There are 4 nested groupings, the coarsest first. Each group lies inside one group of the grouping before and may be the whole of it. The rows also spread widely along 14 directions, which tell nothing about the answers.
(in the rows, 128 means zero)
Known rows, each followed by its group in each grouping:
111; 113; 166; 98; 133; 119; 74; 173; 111; 123; 113; 88; 114; 138; 82; 136; 89; 138; 118; 118; 133; 95; 101; 111; 124; 123; 105; 137; 143; 124; 132; 106; 132	q_679 dufek Ripav q_317
129; 148; 115; 153; 128; 93; 124; 100; 112; 102; 110; 130; 141; 135; 97; 134; 92; 126; 132; 159; 120; 116; 152; 131; 122; 155; 132; 132; 117; 122; 120; 130; 143	q_679 zos mot q_561
116; 101; 80; 121; 160; 132; 149; 125; 114; 115; 134; 102; 120; 153; 138; 147; 128; 135; 146; 93; 116; 94; 113; 119; 130; 138; 155; 146; 123; 142; 129; 134; 139	q_54 vanis buz q_634
131; 141; 100; 159; 141; 103; 128; 130; 178; 144; 149; 113; 109; 170; 138; 139; 135; 169; 139; 151; 98; 142; 100; 156; 134; 116; 128; 126; 133; 189; 199; 119; 116	q_54 Guv pafe q_313
144; 116; 106; 149; 144; 96; 154; 149; 167; 147; 133; 146; 158; 94; 166; 130; 148; 142; 158; 149; 159; 157; 166; 95; 91; 117; 104; 127; 109; 110; 210; 108; 143	q_679 nukel gaso q_421
123; 192; 108; 146; 145; 115; 107; 63; 171; 113; 134; 118; 148; 133; 137; 129; 105; 184; 136; 124; 115; 97; 150; 134; 93; 123; 89; 142; 140; 127; 178; 117; 121	q_54 Guv pifi q_933
129; 147; 136; 126; 72; 141; 143; 88; 143; 131; 110; 119; 130; 101; 139; 97; 113; 121; 103; 164; 114; 141; 135; 92; 160; 149; 111; 86; 157; 134; 125; 138; 110	q_679 dufek fupes q_508
147; 207; 137; 147; 120; 107; 115; 99; 156; 130; 138; 119; 105; 202; 102; 126; 109; 177; 101; 171; 76; 134; 106; 199; 144; 148; 92; 158; 114; 178; 157; 127; 109	q_679 nukel fuv q_235
132; 148; 109; 105; 117; 120; 120; 92; 124; 92; 114; 110; 127; 164; 102; 119; 87; 120; 143; 122; 84; 90; 134; 128; 137; 136; 131; 130; 110; 126; 124; 153; 142	q_54 Guv pifi q_423
151; 86; 114; 135; 132; 121; 121; 150; 123; 127; 129; 137; 132; 111; 118; 125; 136; 132; 145; 131; 148; 158; 148; 154; 107; 103; 146; 113; 122; 123; 118; 144; 140	q_54 vanis buz q_938
127; 103; 137; 105; 133; 147; 164; 162; 100; 151; 136; 102; 110; 159; 129; 143; 144; 117; 156; 112; 154; 143; 131; 99; 135; 114; 109; 157; 105; 113; 133; 122; 163	q_54 bav rotiz q_542
123; 133; 98; 67; 119; 159; 143; 137; 133; 107; 113; 88; 106; 119; 129; 130; 111; 155; 142; 86; 130; 94; 121; 136; 120; 115; 123; 123; 173; 122; 108; 144; 108	q_679 zos bena q_374
150; 105; 100; 65; 109; 129; 129; 146; 123; 96; 119; 139; 148; 105; 127; 102; 112; 95; 116; 102; 97; 120; 123; 128; 131; 168; 155; 101; 119; 110; 90; 151; 105	q_54 Takug livi q_866
98; 127; 97; 100; 132; 146; 152; 128; 164; 142; 155; 109; 151; 100; 189; 110; 140; 125; 116; 90; 127; 100; 103; 82; 145; 172; 127; 131; 125; 128; 151; 110; 90	q_54 vanis Fil q_829
123; 101; 115; 119; 143; 91; 94; 171; 94; 105; 111; 91; 149; 116; 80; 139; 89; 160; 95; 136; 129; 105; 120; 114; 99; 188; 118; 155; 117; 143; 138; 84; 118	q_54 vanis fovum q_958
119; 133; 84; 115; 127; 132; 183; 118; 143; 130; 160; 113; 140; 92; 199; 124; 145; 135; 111; 77; 193; 107; 131; 109; 131; 171; 103; 176; 146; 105; 146; 84; 114	q_679 dufek fupes q_568
106; 154; 148; 158; 147; 124; 111; 105; 129; 143; 130; 135; 127; 133; 132; 150; 132; 127; 119; 135; 140; 120; 127; 118; 127; 130; 120; 136; 136; 115; 122; 107; 130	q_679 nukel gaso q_380
130; 135; 113; 156; 174; 111; 125; 91; 94; 109; 132; 146; 140; 145; 125; 161; 122; 130; 129; 106; 139; 116; 158; 137; 102; 148; 129; 156; 115; 103; 97; 113; 157	q_54 vanis Fil q_845
161; 109; 128; 139; 139; 120; 122; 131; 128; 129; 158; 152; 137; 116; 143; 116; 147; 132; 107; 103; 154; 155; 131; 159; 119; 131; 120; 155; 112; 115; 121; 116; 136	q_54 bav lopen q_680
146; 155; 131; 159; 137; 106; 150; 122; 117; 138; 156; 153; 110; 164; 132; 150; 144; 123; 128; 137; 168; 161; 147; 186; 129; 125; 114; 172; 115; 120; 108; 110; 153	q_679 zos mot q_298
158; 92; 90; 168; 145; 143; 169; 120; 102; 134; 128; 125; 116; 138; 137; 135; 165; 168; 127; 139; 129; 162; 133; 169; 123; 126; 143; 142; 132; 146; 109; 149; 136	q_679 zos Telo q_575
158; 181; 150; 130; 95; 138; 130; 71; 143; 131; 114; 160; 140; 109; 123; 114; 125; 139; 95; 164; 108; 181; 167; 143; 121; 137; 99; 88; 150; 117; 91; 139; 109	q_54 bav lopen q_355
145; 110; 108; 116; 110; 141; 143; 146; 106; 126; 106; 126; 137; 121; 93; 116; 126; 129; 133; 163; 124; 161; 143; 172; 134; 147; 152; 110; 107; 128; 72; 163; 107	q_54 bav rotiz q_119
145; 102; 96; 129; 128; 142; 147; 139; 134; 128; 119; 114; 149; 104; 128; 101; 135; 161; 145; 148; 122; 134; 136; 137; 116; 137; 132; 129; 104; 125; 140; 158; 117	q_679 zos Telo q_483
128; 111; 106; 111; 141; 147; 158; 126; 137; 135; 123; 125; 140; 93; 165; 124; 142; 132; 146; 108; 139; 126; 146; 80; 111; 120; 123; 113; 146; 100; 142; 133; 127	q_679 zos mot q_298
127; 155; 101; 128; 104; 141; 153; 92; 158; 136; 123; 122; 144; 90; 161; 113; 138; 159; 93; 145; 118; 149; 136; 113; 128; 161; 114; 100; 163; 140; 133; 117; 81	q_54 Guv pifi q_933
118; 73; 139; 140; 190; 126; 116; 178; 108; 161; 152; 120; 133; 118; 154; 154; 167; 140; 85; 87; 151; 140; 86; 77; 118; 153; 122; 160; 129; 132; 151; 68; 128	q_54 bav lopen q_680
107; 124; 131; 124; 140; 114; 132; 138; 96; 124; 98; 107; 139; 132; 97; 157; 104; 120; 135; 143; 127; 124; 144; 77; 115; 154; 123; 124; 124; 115; 123; 109; 142	q_54 bav rotiz q_542
141; 135; 134; 133; 116; 120; 129; 120; 138; 130; 124; 143; 144; 126; 119; 112; 119; 123; 147; 156; 133; 140; 151; 152; 128; 123; 117; 123; 103; 110; 123; 150; 133	q_679 dufek Ripav q_317
126; 127; 94; 143; 107; 143; 141; 88; 99; 97; 107; 82; 135; 115; 90; 105; 98; 161; 143; 145; 136; 83; 145; 157; 132; 149; 141; 154; 114; 119; 90; 164; 132	q_679 zos Telo q_483
128; 119; 79; 172; 196; 163; 156; 75; 119; 137; 114; 144; 135; 146; 138; 167; 164; 151; 200; 127; 111; 132; 159; 157; 99; 82; 176; 101; 128; 117; 100; 188; 145	q_54 Takug livi q_866
150; 105; 100; 104; 105; 141; 178; 128; 110; 113; 129; 93; 87; 160; 129; 135; 124; 125; 175; 92; 146; 131; 146; 129; 138; 87; 128; 142; 143; 128; 131; 151; 175	q_54 bav rotiz q_542
121; 148; 125; 119; 81; 87; 131; 138; 140; 111; 119; 119; 132; 105; 106; 120; 89; 90; 142; 156; 165; 122; 156; 134; 140; 142; 130; 124; 122; 108; 128; 117; 135	q_679 nukel fuv q_235
154; 93; 85; 115; 110; 87; 152; 164; 130; 91; 138; 100; 79; 159; 129; 144; 108; 120; 160; 88; 148; 119; 126; 140; 135; 97; 139; 150; 157; 150; 171; 119; 179	q_679 zos Telo q_483
124; 150; 131; 139; 106; 79; 133; 134; 155; 130; 122; 140; 143; 104; 128; 143; 109; 104; 125; 159; 146; 158; 158; 95; 122; 140; 114; 103; 142; 127; 159; 90; 137	q_54 bav lopen q_680
118; 128; 146; 125; 129; 121; 153; 180; 137; 170; 129; 120; 112; 150; 138; 152; 150; 119; 137; 158; 135; 170; 120; 91; 137; 122; 105; 124; 126; 139; 166; 101; 140	q_679 zos Telo q_483
117; 114; 152; 117; 100; 121; 136; 151; 158; 153; 144; 131; 141; 59; 179; 117; 141; 102; 125; 110; 189; 144; 144; 49; 118; 112; 91; 114; 161; 89; 170; 83; 142	q_679 zos Telo q_575
125; 160; 107; 145; 152; 114; 170; 90; 88; 112; 130; 85; 97; 178; 125; 187; 121; 168; 139; 97; 173; 110; 167; 114; 96; 119; 78; 195; 159; 115; 147; 77; 186	q_54 Guv pifi q_933
136; 120; 110; 139; 117; 118; 155; 139; 110; 124; 100; 112; 100; 188; 87; 144; 117; 122; 163; 179; 83; 147; 131; 149; 152; 115; 152; 107; 112; 161; 121; 168; 156	q_679 zos Telo q_575
150; 46; 109; 101; 139; 152; 118; 197; 103; 135; 98; 79; 127; 122; 88; 112; 132; 174; 149; 147; 107; 143; 115; 123; 108; 104; 140; 111; 109; 146; 145; 161; 122	q_54 Guv pifi q_423
138; 150; 160; 105; 99; 155; 156; 111; 127; 150; 127; 135; 94; 172; 144; 124; 143; 99; 125; 133; 101; 153; 125; 100; 165; 110; 106; 113; 131; 121; 120; 145; 147	q_679 nukel gaso q_380

New rows, each followed by its group in each grouping:
114; 92; 102; 156; 121; 137; 144; 133; 157; 150; 164; 112; 152; 90; 167; 88; 152; 131; 148; 125; 166; 111; 111; 130; 148; 130; 142; 155; 90; 125; 157; 141; 123	q_679 zos Telo q_575
132; 130; 148; 104; 119; 106; 123; 116; 115; 109; 127; 128; 131; 109; 143; 129; 105; 94; 110; 89; 147; 105; 146; 52; 119; 143; 95; 142; 143; 80; 148; 90; 162	q_679 nukel fuv q_235
142; 147; 168; 108; 77; 115; 106; 141; 131; 126; 110; 111; 129; 98; 105; 106; 99; 143; 90; 157; 132; 147; 137; 95; 120; 142; 75; 116; 152; 121; 143; 100; 125	q_679 zos Telo q_483
133; 135; 148; 103; 105; 157; 143; 134; 130; 151; 118; 113; 117; 122; 122; 126; 133; 138; 160; 144; 151; 158; 162; 120; 115; 80; 97; 105; 140; 111; 121; 145; 142	q_54 vanis buz q_634
105; 105; 90; 106; 150; 158; 147; 149; 132; 144; 105; 104; 151; 128; 120; 123; 136; 133; 170; 152; 98; 121; 128; 116; 132; 136; 158; 99; 92; 127; 123; 170; 102	q_54 Guv pifi q_933
145; 102; 106; 149; 81; 101; 139; 112; 144; 118; 141; 129; 133; 98; 145; 98; 123; 116; 97; 139; 130; 148; 123; 115; 152; 154; 145; 111; 136; 155; 145; 120; 125	q_54 vanis buz q_938
166; 141; 133; 116; 104; 98; 112; 155; 126; 119; 102; 147; 123; 135; 90; 135; 115; 139; 88; 179; 98; 193; 140; 169; 114; 147; 119; 91; 146; 150; 107; 117; 103	q_54 Guv pifi q_423
140; 106; 98; 112; 116; 122; 128; 144; 145; 116; 133; 117; 135; 120; 129; 108; 119; 131; 133; 117; 120; 127; 117; 139; 135; 136; 144; 122; 121; 140; 140; 142; 114	q_54 bav rotiz q_119
123; 127; 141; 135; 160; 157; 131; 91; 122; 139; 126; 117; 121; 162; 141; 132; 137; 135; 170; 106; 111; 96; 137; 81; 122; 85; 110; 143; 109; 100; 157; 154; 172	q_679 nukel gaso q_380
107; 173; 113; 142; 78; 84; 161; 113; 147; 118; 81; 75; 127; 119; 94; 146; 75; 156; 151; 201; 133; 121; 168; 69; 118; 134; 90; 106; 157; 151; 198; 104; 147	q_679 zos bena q_374
126; 86; 150; 148; 118; 133; 109; 115; 115; 134; 130; 127; 121; 105; 138; 122; 132; 111; 99; 111; 124; 142; 106; 68; 146; 127; 141; 104; 159; 135; 128; 115; 138	q_54 bav rotiz q_542
113; 105; 138; 152; 165; 169; 115; 89; 119; 148; 136; 147; 133; 113; 156; 136; 157; 119; 127; 97; 120; 133; 114; 99; 134; 116; 155; 107; 145; 111; 91; 144; 124	q_54 bav rotiz q_542
115; 159; 133; 109; 107; 134; 132; 127; 182; 152; 140; 141; 151; 111; 165; 95; 133; 116; 106; 147; 90; 134; 102; 94; 156; 167; 114; 104; 115; 134; 155; 127; 86	q_679 zos Telo q_483
127; 119; 130; 137; 80; 86; 101; 124; 128; 107; 129; 100; 114; 125; 108; 112; 92; 122; 71; 138; 115; 122; 96; 103; 161; 167; 130; 124; 152; 168; 151; 91; 124	q_54 Guv pifi q_933
132; 125; 134; 96; 113; 136; 134; 147; 122; 131; 119; 117; 146; 126; 109; 102; 115; 127; 129; 147; 116; 123; 127; 117; 135; 152; 109; 138; 82; 111; 128; 145; 125	q_679 zos bena q_374
117; 138; 116; 130; 89; 115; 130; 120; 150; 119; 116; 100; 142; 100; 113; 99; 93; 131; 154; 163; 137; 110; 144; 111; 136; 129; 125; 113; 124; 127; 153; 144; 125	q_679 zos mot q_561
124; 147; 117; 152; 126; 134; 160; 103; 159; 153; 132; 151; 108; 156; 162; 142; 150; 106; 148; 155; 111; 164; 128; 134; 163; 113; 143; 89; 146; 151; 133; 148; 125	q_679 dufek fupes q_508
133; 106; 108; 117; 202; 164; 131; 181; 133; 168; 154; 147; 106; 193; 138; 159; 184; 147; 154; 111; 101; 164; 90; 211; 127; 100; 163; 130; 98; 153; 95; 162; 103	q_54 vanis buz q_938
127; 128; 148; 140; 148; 126; 125; 161; 108; 151; 110; 119; 105; 178; 93; 160; 135; 140; 141; 170; 104; 159; 122; 137; 127; 110; 122; 120; 121; 147; 126; 133; 145	q_679 zos Telo q_575
123; 111; 106; 112; 128; 104; 137; 143; 98; 102; 109; 105; 129; 146; 100; 144; 95; 110; 137; 130; 115; 112; 141; 105; 130; 158; 142; 126; 114; 129; 119; 123; 148	q_54 vanis Fil q_829
145; 53; 126; 111; 132; 124; 100; 140; 122; 97; 160; 94; 103; 126; 153; 104; 114; 120; 149; 29; 150; 66; 101; 77; 129; 76; 123; 169; 139; 110; 186; 126; 195	q_679 zos Telo q_575
138; 83; 133; 129; 149; 143; 141; 153; 87; 149; 124; 131; 128; 121; 124; 147; 153; 128; 142; 126; 161; 162; 154; 116; 107; 115; 123; 133; 120; 107; 105; 122; 154	q_54 vanis fovum q_958
106; 149; 129; 158; 138; 111; 128; 113; 146; 149; 137; 158; 156; 118; 141; 140; 136; 98; 123; 152; 135; 149; 133; 117; 139; 158; 141; 116; 112; 121; 120; 111; 115	q_54 bav rotiz q_119
133; 162; 149; 86; 137; 111; 108; 127; 146; 116; 133; 167; 125; 133; 157; 145; 113; 88; 105; 92; 120; 134; 135; 101; 121; 139; 98; 108; 163; 96; 124; 97; 127	q_679 dufek fupes q_508
128; 114; 137; 126; 172; 176; 160; 186; 107; 192; 133; 118; 127; 136; 145; 146; 196; 183; 94; 150; 134; 185; 99; 141; 116; 158; 101; 151; 118; 137; 108; 107; 87	q_679 zos Telo q_483
117; 120; 108; 97; 140; 169; 152; 143; 129; 146; 114; 100; 137; 108; 135; 126; 144; 157; 125; 125; 117; 131; 119; 114; 126; 145; 129; 111; 138; 129; 107; 139; 89	q_54 bav lopen q_680
81; 111; 98; 152; 215; 111; 95; 123; 123; 117; 134; 129; 151; 105; 141; 184; 127; 124; 160; 72; 174; 78; 142; 103; 80; 119; 154; 143; 146; 86; 127; 91; 142	q_54 Guv pifi q_933
100; 169; 110; 173; 199; 101; 146; 124; 128; 150; 116; 154; 180; 121; 126; 181; 139; 149; 155; 174; 168; 137; 180; 151; 77; 162; 109; 150; 95; 89; 121; 100; 118	q_679 dufek Ripav q_317
104; 146; 144; 128; 138; 141; 145; 137; 120; 155; 121; 118; 115; 155; 124; 154; 138; 119; 151; 147; 132; 136; 133; 113; 135; 115; 115; 126; 127; 117; 116; 127; 142	q_679 zos Telo q_575
95; 112; 126; 124; 124; 132; 131; 151; 110; 139; 144; 109; 122; 133; 121; 135; 128; 91; 126; 114; 161; 116; 101; 133; 166; 155; 158; 149; 112; 124; 86; 117; 121	q_54 bav rotiz q_119
132; 126; 109; 129; 110; 102; 140; 128; 157; 123; 126; 132; 146; 100; 144; 112; 113; 114; 152; 143; 135; 133; 151; 93; 124; 126; 125; 108; 127; 120; 171; 130; 137	q_679 zos mot q_561
104; 136; 138; 144; 155; 167; 153; 102; 163; 184; 180; 158; 143; 112; 223; 118; 189; 107; 108; 98; 155; 140; 101; 95; 160; 146; 113; 142; 121; 108; 135; 110; 104	q_679 dufek fupes q_508
131; 137; 91; 134; 114; 114; 142; 111; 153; 120; 125; 110; 134; 121; 137; 122; 118; 149; 126; 141; 116; 127; 131; 125; 127; 141; 128; 119; 140; 148; 158; 124; 113	q_54 Guv pifi q_423
113; 133; 128; 134; 124; 124; 95; 106; 124; 104; 104; 105; 155; 94; 94; 113; 87; 141; 155; 140; 138; 81; 156; 116; 104; 123; 123; 126; 120; 94; 122; 146; 139	q_679 zos Telo q_575
121; 93; 118; 112; 106; 106; 126; 163; 127; 120; 119; 119; 143; 94; 123; 108; 107; 96; 127; 140; 133; 124; 122; 88; 143; 153; 147; 109; 120; 122; 137; 125; 123	q_679 zos mot q_561
121; 106; 128; 118; 155; 144; 140; 146; 105; 143; 149; 116; 98; 159; 144; 152; 154; 118; 99; 82; 128; 132; 86; 122; 154; 142; 141; 149; 143; 142; 101; 105; 130	q_54 bav lopen q_680
115; 115; 122; 133; 162; 185; 156; 141; 100; 170; 129; 107; 114; 143; 133; 151; 176; 165; 121; 126; 140; 157; 108; 150; 132; 132; 134; 139; 137; 136; 77; 133; 99	q_54 bav rotiz q_119
117; 124; 72; 158; 148; 143; 210; 118; 114; 152; 127; 89; 157; 133; 146; 122; 152; 175; 149; 168; 140; 123; 141; 114; 130; 179; 117; 176; 74; 135; 156; 135; 122	q_679 zos mot q_561
112; 128; 133; 140; 140; 138; 126; 115; 111; 141; 124; 123; 159; 118; 133; 111; 135; 140; 68; 149; 92; 119; 96; 91; 143; 208; 121; 139; 104; 132; 112; 113; 96	q_679 zos Telo q_575
164; 121; 145; 105; 116; 132; 119; 171; 124; 131; 121; 85; 81; 184; 78; 133; 115; 173; 162; 137; 122; 154; 130; 171; 119; 61; 96; 138; 130; 158; 158; 148; 161	q_54 bav lopen q_680
86; 121; 122; 135; 147; 100; 74; 119; 125; 103; 135; 93; 125; 148; 107; 138; 87; 115; 113; 98; 110; 59; 84; 96; 148; 153; 153; 146; 129; 144; 145; 100; 133	q_54 Guv pifi q_933
113; 158; 101; 81; 108; 124; 153; 152; 156; 121; 97; 79; 127; 123; 115; 134; 94; 163; 151; 149; 126; 109; 141; 125; 115; 135; 99; 112; 157; 136; 153; 127; 99	q_679 dufek Ripav q_317
122; 111; 120; 90; 93; 144; 131; 145; 142; 131; 134; 114; 141; 101; 136; 86; 124; 105; 90; 123; 104; 125; 89; 116; 174; 180; 149; 110; 116; 142; 102; 137; 82	q_54 bav lopen q_680
98; 89; 128; 129; 166; 142; 104; 178; 125; 155; 104; 99; 162; 112; 103; 123; 130; 153; 151; 165; 105; 111; 108; 94; 114; 138; 137; 115; 85; 127; 149; 145; 109	q_679 zos Telo q_575
130; 135; 167; 109; 113; 116; 79; 125; 132; 113; 150; 127; 88; 152; 134; 128; 103; 102; 95; 78; 134; 110; 94; 119; 155; 115; 108; 136; 171; 129; 129; 100; 146	q_679 dufek fupes q_508
88; 153; 141; 194; 128; 87; 110; 100; 86; 123; 90; 113; 171; 105; 66; 148; 91; 129; 102; 213; 142; 114; 154; 104; 122; 200; 128; 137; 102; 116; 96; 96; 131	q_679 zos Telo q_575
119; 118; 119; 175; 101; 101; 116; 90; 138; 115; 144; 117; 134; 100; 130; 116; 109; 116; 131; 123; 169; 113; 135; 116; 143; 125; 142; 139; 138; 128; 145; 115; 150	q_54 bav rotiz q_119
85; 153; 101; 138; 160; 132; 164; 80; 146; 141; 141; 136; 179; 97; 174; 136; 137; 102; 139; 110; 147; 95; 149; 64; 129; 176; 129; 143; 99; 85; 132; 110; 125	q_54 bav lopen q_355
108; 102; 145; 93; 71; 94; 77; 175; 145; 101; 102; 94; 138; 64; 79; 112; 59; 88; 167; 134; 175; 106; 151; 94; 120; 97; 139; 84; 150; 103; 139; 125; 140	q_54 bav rotiz q_542
128; 133; 138; 97; 44; 145; 136; 113; 181; 134; 134; 90; 137; 91; 147; 49; 98; 121; 147; 144; 134; 105; 126; 85; 169; 113; 96; 109; 117; 125; 186; 156; 123	q_679 dufek fupes q_568
132; 68; 142; 136; 137; 74; 91; 196; 100; 117; 138; 119; 115; 161; 91; 132; 107; 91; 120; 127; 124; 120; 89; 110; 150; 145; 147; 159; 85; 142; 157; 103; 172	q_679 zos Telo q_483
105; 108; 133; 164; 136; 173; 118; 40; 126; 146; 152; 127; 165; 77; 178; 83; 152; 128; 84; 103; 117; 93; 100; 57; 155; 171; 137; 131; 117; 103; 113; 130; 107	q_54 Guv pafe q_313
112; 109; 105; 142; 144; 148; 138; 94; 149; 134; 154; 121; 148; 97; 174; 115; 143; 126; 159; 80; 160; 98; 133; 92; 127; 111; 136; 143; 126; 101; 151; 134; 139	q_54 bav rotiz q_119
144; 100; 117; 128; 94; 108; 147; 166; 122; 137; 117; 115; 128; 107; 120; 121; 127; 137; 99; 169; 129; 175; 129; 118; 136; 162; 127; 103; 132; 161; 136; 110; 114	q_54 vanis Fil q_845
129; 116; 156; 133; 160; 139; 92; 147; 118; 149; 135; 122; 126; 124; 127; 130; 143; 156; 85; 118; 125; 132; 95; 122; 120; 143; 113; 145; 132; 127; 129; 104; 109	q_679 nukel fuv q_235
159; 134; 109; 116; 89; 132; 166; 97; 115; 109; 124; 122; 123; 113; 139; 106; 124; 128; 104; 124; 135; 136; 149; 133; 138; 156; 116; 138; 139; 113; 107; 133; 129	q_679 nukel fuv q_235
131; 91; 111; 124; 152; 104; 131; 156; 118; 123; 128; 145; 136; 150; 126; 142; 127; 86; 143; 119; 108; 138; 122; 104; 138; 143; 158; 121; 97; 126; 137; 129; 148	q_54 bav rotiz q_119
136; 122; 110; 119; 147; 121; 155; 128; 119; 125; 120; 128; 117; 158; 142; 144; 134; 123; 129; 120; 101; 127; 126; 95; 133; 143; 128; 130; 123; 127; 145; 125; 144	q_679 nukel gaso q_421
144; 128; 140; 118; 148; 110; 103; 155; 115; 121; 112; 141; 133; 128; 97; 143; 114; 124; 139; 139; 136; 140; 153; 150; 98; 122; 122; 127; 116; 98; 115; 128; 137	q_679 nukel fuv q_235
139; 151; 120; 106; 131; 103; 114; 167; 137; 119; 121; 144; 150; 104; 116; 135; 118; 144; 93; 145; 135; 150; 137; 171; 97; 173; 110; 127; 136; 118; 101; 100; 87	q_679 zos Telo q_575
103; 104; 143; 118; 119; 173; 136; 111; 112; 152; 133; 94; 127; 97; 158; 113; 144; 133; 100; 102; 136; 112; 105; 51; 148; 145; 116; 122; 147; 122; 117; 115; 119	q_54 vanis Fil q_845
91; 154; 191; 122; 165; 161; 97; 130; 105; 166; 122; 131; 124; 150; 105; 150; 132; 112; 152; 136; 142; 120; 133; 107; 124; 98; 108; 133; 110; 80; 87; 132; 143	q_679 zos mot q_298
97; 101; 106; 155; 145; 127; 156; 130; 127; 146; 159; 105; 124; 130; 170; 134; 152; 116; 119; 101; 152; 102; 89; 87; 162; 163; 144; 169; 119; 137; 150; 98; 137	q_679 zos Telo q_483
121; 90; 156; 142; 111; 124; 88; 180; 163; 169; 154; 124; 114; 117; 130; 111; 145; 123; 119; 146; 140; 165; 84; 137; 154; 98; 145; 101; 129; 167; 153; 123; 111	q_54 vanis buz q_938
